The groups are shells around one centre, one inside the other: the same stretched ball of 5 dimensions in 6 sizes.
Some rows, each with its group after it:
[ 3.02 -1.87 -1.25  0.96  2.84  2.15  3.58  4.13 -0.07  0.63] | Q_997
[ 1.46 -0.43 -2.42  0.37  0.04  2.28  3.50  1.61 -1.48 -0.66] | Q_63
[ 1.49 -1.96  0.27  1.48  0.14  3.75  0.66  3.16 -0.26  0.46] | Q_937
[ 2.53 -0.10 -0.15 -0.60  0.98  4.27  4.21  0.49  0.61 -0.78] | Q_790
[ 2.10 -1.10 -0.20  0.14  0.44  1.41  2.40  2.32 -0.82  0.13] | Q_937
[ 1.77 -0.55 -0.58 -0.12 -0.18  3.04  2.92  1.07 -0.75 -0.77] | Q_633
[ 3.56 -2.61 -0.74  0.40  2.84  0.75  3.55  4.63 -1.05  0.03] | Q_63
[ 1.48 -1.96  0.10  1.95  0.68  3.90  0.57  3.65  0.27  1.14] | Q_63
[ 3.30 -2.59  0.25  0.47  2.26  2.46  2.80  4.01 -0.41 -0.17] | Q_633
[ 3.11 -1.97  1.52  0.19  1.78  3.45  2.34  2.93  0.67  0.17] | Q_937
[ 1.78 -0.84 -1.25  0.44  0.34  4.33  3.17  1.51 -0.49 -0.89] | Q_937
[ 2.07 -3.00 -1.20  1.52  0.92  1.09  1.36  4.91 -2.15  0.05] | Q_735
[ 2.39 -1.98  0.19  0.14  0.47  1.31  2.01  2.99 -1.41 -0.37] | Q_633
[ 2.63 -3.46  1.12  0.94  0.85  1.98  0.63  4.58 -1.36 -0.18] | Q_997
[ 3.28 -2.46 -0.97  0.69  2.72  0.93  3.33  4.66 -0.93  0.30] | Q_790
[ 2.98 -1.90  1.47  0.10  1.47  2.82  2.19  2.88  0.34  0.17] | Q_633
[ 3.27 -1.22 -0.14  0.17  2.68  2.91  3.95  2.84  0.79  0.41] | Q_633
[ 2.89 -0.07  0.37 -1.00  1.23  3.01  4.30  0.63  0.61 -0.44] | Q_735
[ 1.97 -1.08 -0.25 -0.31 -0.35  3.29  2.78  1.18 -1.19 -1.45] | Q_735
[ 2.32 -0.27 -1.44  0.45  1.85  1.77  3.88  2.37  0.29  0.98] | Q_997
[ 2.14 -1.04  0.28 -0.29  0.00  2.14  2.46  1.62 -0.86 -0.56] | Q_997
[ 1.67 -0.14 -1.72 -0.11 -0.02  3.81  3.89  0.63 -0.78 -1.22] | Q_997
[ 2.92 -1.70 -0.17 -0.40  1.08  2.61  3.50  2.25 -1.03 -1.28] | Q_997
[ 2.36 -2.55 -0.90  1.30  1.51  0.68  1.80  4.78 -1.41  0.70] | Q_937
[ 2.63  0.12 -1.46 -0.44  1.63  3.79  5.18  0.81  0.42 -0.67] | Q_997
[ 2.63 -1.86  0.11  0.87  1.86  0.59  2.01  4.14 -0.25  1.42] | Q_735
[ 2.14 -1.11 -0.80  1.35  1.92  3.67  2.69  3.14  0.87  1.14] | Q_937
[ 2.77 -2.93  0.70  1.69  2.34  2.48  1.13  5.15  0.33  1.44] | Q_790
[ 2.16 -0.65  0.67 -0.32  0.20  2.46  2.50  1.32 -0.11 -0.09] | Q_735
[ 1.49 -0.52 -1.11  0.38 -0.16  5.10  3.04  0.84 -0.29 -1.08] | Q_735
[ 3.00 -3.73  0.37  0.99  1.58  1.39  1.34  5.22 -1.71 -0.27] | Q_63
[ 1.37 -0.82 -0.74  0.90  0.03  3.18  1.95  2.03 -0.34  0.29] | Q_633
[ 1.74 -0.41 -0.84  0.21  0.21  4.69  3.23  0.90  0.01 -0.77] | Q_633
[ 1.52 -0.10 -1.30  0.98  0.89  4.52  3.08  1.53  0.84  0.57] | Q_790
[ 2.03 -2.63  1.02  0.99  0.18  4.37  0.76  3.14 -0.53 -0.53] | Q_735
[ 1.45 -1.67 -0.85  0.87 -0.32  3.06  1.68  2.52 -1.45 -0.63] | Q_790
[ 3.06 -1.88  1.48  0.13  1.67  3.84  2.44  2.67  0.73 -0.03] | Q_790
[ 2.45 -0.98 -0.24 -0.65  0.25  2.93  3.49  1.19 -1.00 -1.46] | Q_63
[ 2.84 -2.15 -0.74  0.86  2.19  0.33  2.63  4.52 -0.86  0.92] | Q_937
[ 1.74 -2.54 -1.01  1.87  0.89  3.24  1.26  4.26 -0.97  0.26] | Q_63
[ 3.33 -1.04 -1.39 -0.09  2.77  2.10  4.95  2.78 -0.05 -0.12] | Q_63
[ 1.43 -0.58 -1.55  1.05  0.56  2.67  2.57  2.31 -0.32  0.63] | Q_790

New rows, each followed by its group:
[ 2.73 -1.37  0.53 -0.32  0.87  4.09  3.15  1.62 -0.08 -1.11] | Q_63
[ 2.23 -1.35  0.95  0.23  0.45  5.29  2.22  1.52  0.51 -0.72] | Q_735
[ 3.40 -2.49  0.09  0.95  3.12  0.93  2.64  5.02  0.08  1.35] | Q_63
[ 1.90 -1.98 -1.19  0.76  0.28  2.49  2.22  3.03 -1.73 -0.79] | Q_937
[ 1.99 -3.24  0.94  1.68  0.57  2.27 -0.18  4.77 -0.96  0.68] | Q_63
[ 2.98 -1.47 -1.39  0.54  2.55  1.81  3.98  3.54 -0.27  0.36] | Q_633
[ 3.32 -2.69  0.31  0.62  2.41  2.66  2.70  4.18 -0.24 -0.02] | Q_937
[ 1.49 -2.00 -0.20  1.43  0.13  2.85  0.82  3.40 -0.78  0.45] | Q_937
[ 3.60 -2.84  0.68  0.57  2.77  2.59  2.73  4.41  0.03  0.14] | Q_63
[ 2.63 -3.21  1.34  0.87  0.88  2.67  0.77  4.17 -0.88 -0.18] | Q_790
[ 2.62 -0.70 -1.54  0.80  2.61  2.00  3.97  3.14  0.55  1.23] | Q_735
[ 2.52 -3.18  0.19  1.92  2.06  1.27  0.75  5.72 -0.51  1.57] | Q_735
[ 1.80 -1.89 -0.81  0.67  0.03  2.23  1.92  2.88 -1.69 -0.64] | Q_633
[ 2.86 -1.71 -1.50  0.68  2.36  0.45  3.51  4.10 -0.89  0.67] | Q_790
[ 1.85 -1.25 -1.56  0.33  0.20  1.15  2.80  2.54 -1.87 -0.48] | Q_790
[ 2.36 -0.84 -2.41  0.00  1.15  2.42  4.55  2.01 -1.35 -1.12] | Q_735
[ 2.76 -1.09  0.02  0.15  1.70  4.42  3.54  1.98  0.73 -0.30] | Q_633
[ 1.63 -1.62 -0.61  0.41 -0.49  3.02  1.96  2.10 -1.63 -1.10] | Q_63
[ 2.07 -2.91  0.70  1.82  1.09  3.47  0.38  4.51 -0.15  0.79] | Q_937
[ 3.08 -1.96  0.56 -0.48  1.09  1.94  2.99  2.58 -1.02 -0.96] | Q_997
[ 2.23 -1.90 -1.30  0.34  0.55  1.23  2.75  3.12 -2.08 -0.80] | Q_937
[ 3.60 -1.42 -0.01 -0.06  2.98  0.80  3.94  3.51  0.30  0.87] | Q_735
[ 2.71 -3.59  0.88  1.54  1.64  1.91  0.55  5.42 -0.81  0.69] | Q_937
[ 3.60 -2.87  0.16  0.87  3.17  1.81  2.81  5.01 -0.05  0.66] | Q_63
[ 1.91 -1.23 -0.36  0.11 -0.08  3.69  2.57  1.58 -0.90 -1.11] | Q_937
[ 3.06 -0.58 -0.14  0.25  2.76  3.22  4.06  2.40  1.54  1.00] | Q_63
[ 2.93 -2.16 -0.34  1.22  2.68  2.96  2.72  4.26  0.43  0.87] | Q_937
[ 3.16 -3.52  1.21  0.95  1.92  1.04  1.06  5.28 -0.91  0.57] | Q_790
[ 2.07 -2.97  0.31  1.23  0.46  1.86  0.62  4.32 -1.50  0.09] | Q_937
[ 2.30 -1.98 -0.90  0.36  0.60  2.96  2.79  2.74 -1.50 -1.21] | Q_997
[ 1.30 -0.07 -2.29  0.60  0.16  3.12  3.44  1.34 -0.70 -0.23] | Q_997
[ 3.29 -0.46 -1.03 -0.36  2.71  1.12  4.95  2.41  0.28  0.52] | Q_735
[ 2.81 -1.04 -0.62  0.67  2.53  2.41  3.53  3.16  0.76  1.09] | Q_633
[ 1.56 -0.38 -1.14  1.27  1.10  5.31  2.87  1.80  1.15  0.61] | Q_735
[ 2.96 -0.99  0.13 -0.07  1.89  4.19  3.82  1.88  0.82 -0.30] | Q_937
[ 2.51 -1.51 -0.96 -0.01  0.92  0.50  3.11  2.92 -1.66 -0.35] | Q_633
[ 1.60  0.78 -2.04 -0.47  0.02  3.73  4.65 -0.25 -0.33 -1.03] | Q_735
[ 2.96 -3.07 -0.45  0.92  1.92  0.30  2.05  5.13 -1.67  0.29] | Q_937
[ 1.58 -1.73 -1.57  1.16  0.28  3.00  2.14  3.00 -1.40 -0.44] | Q_790
[ 2.74 -2.85  0.37  1.68  2.34  2.58  1.39  5.06  0.21  1.26] | Q_937
[ 2.28 -1.51  1.25  0.07  0.29  3.41  1.77  1.98 -0.06 -0.30] | Q_790
[ 2.33 -0.18 -0.16  0.42  1.72  4.19  3.46  1.59  1.56  0.82] | Q_937
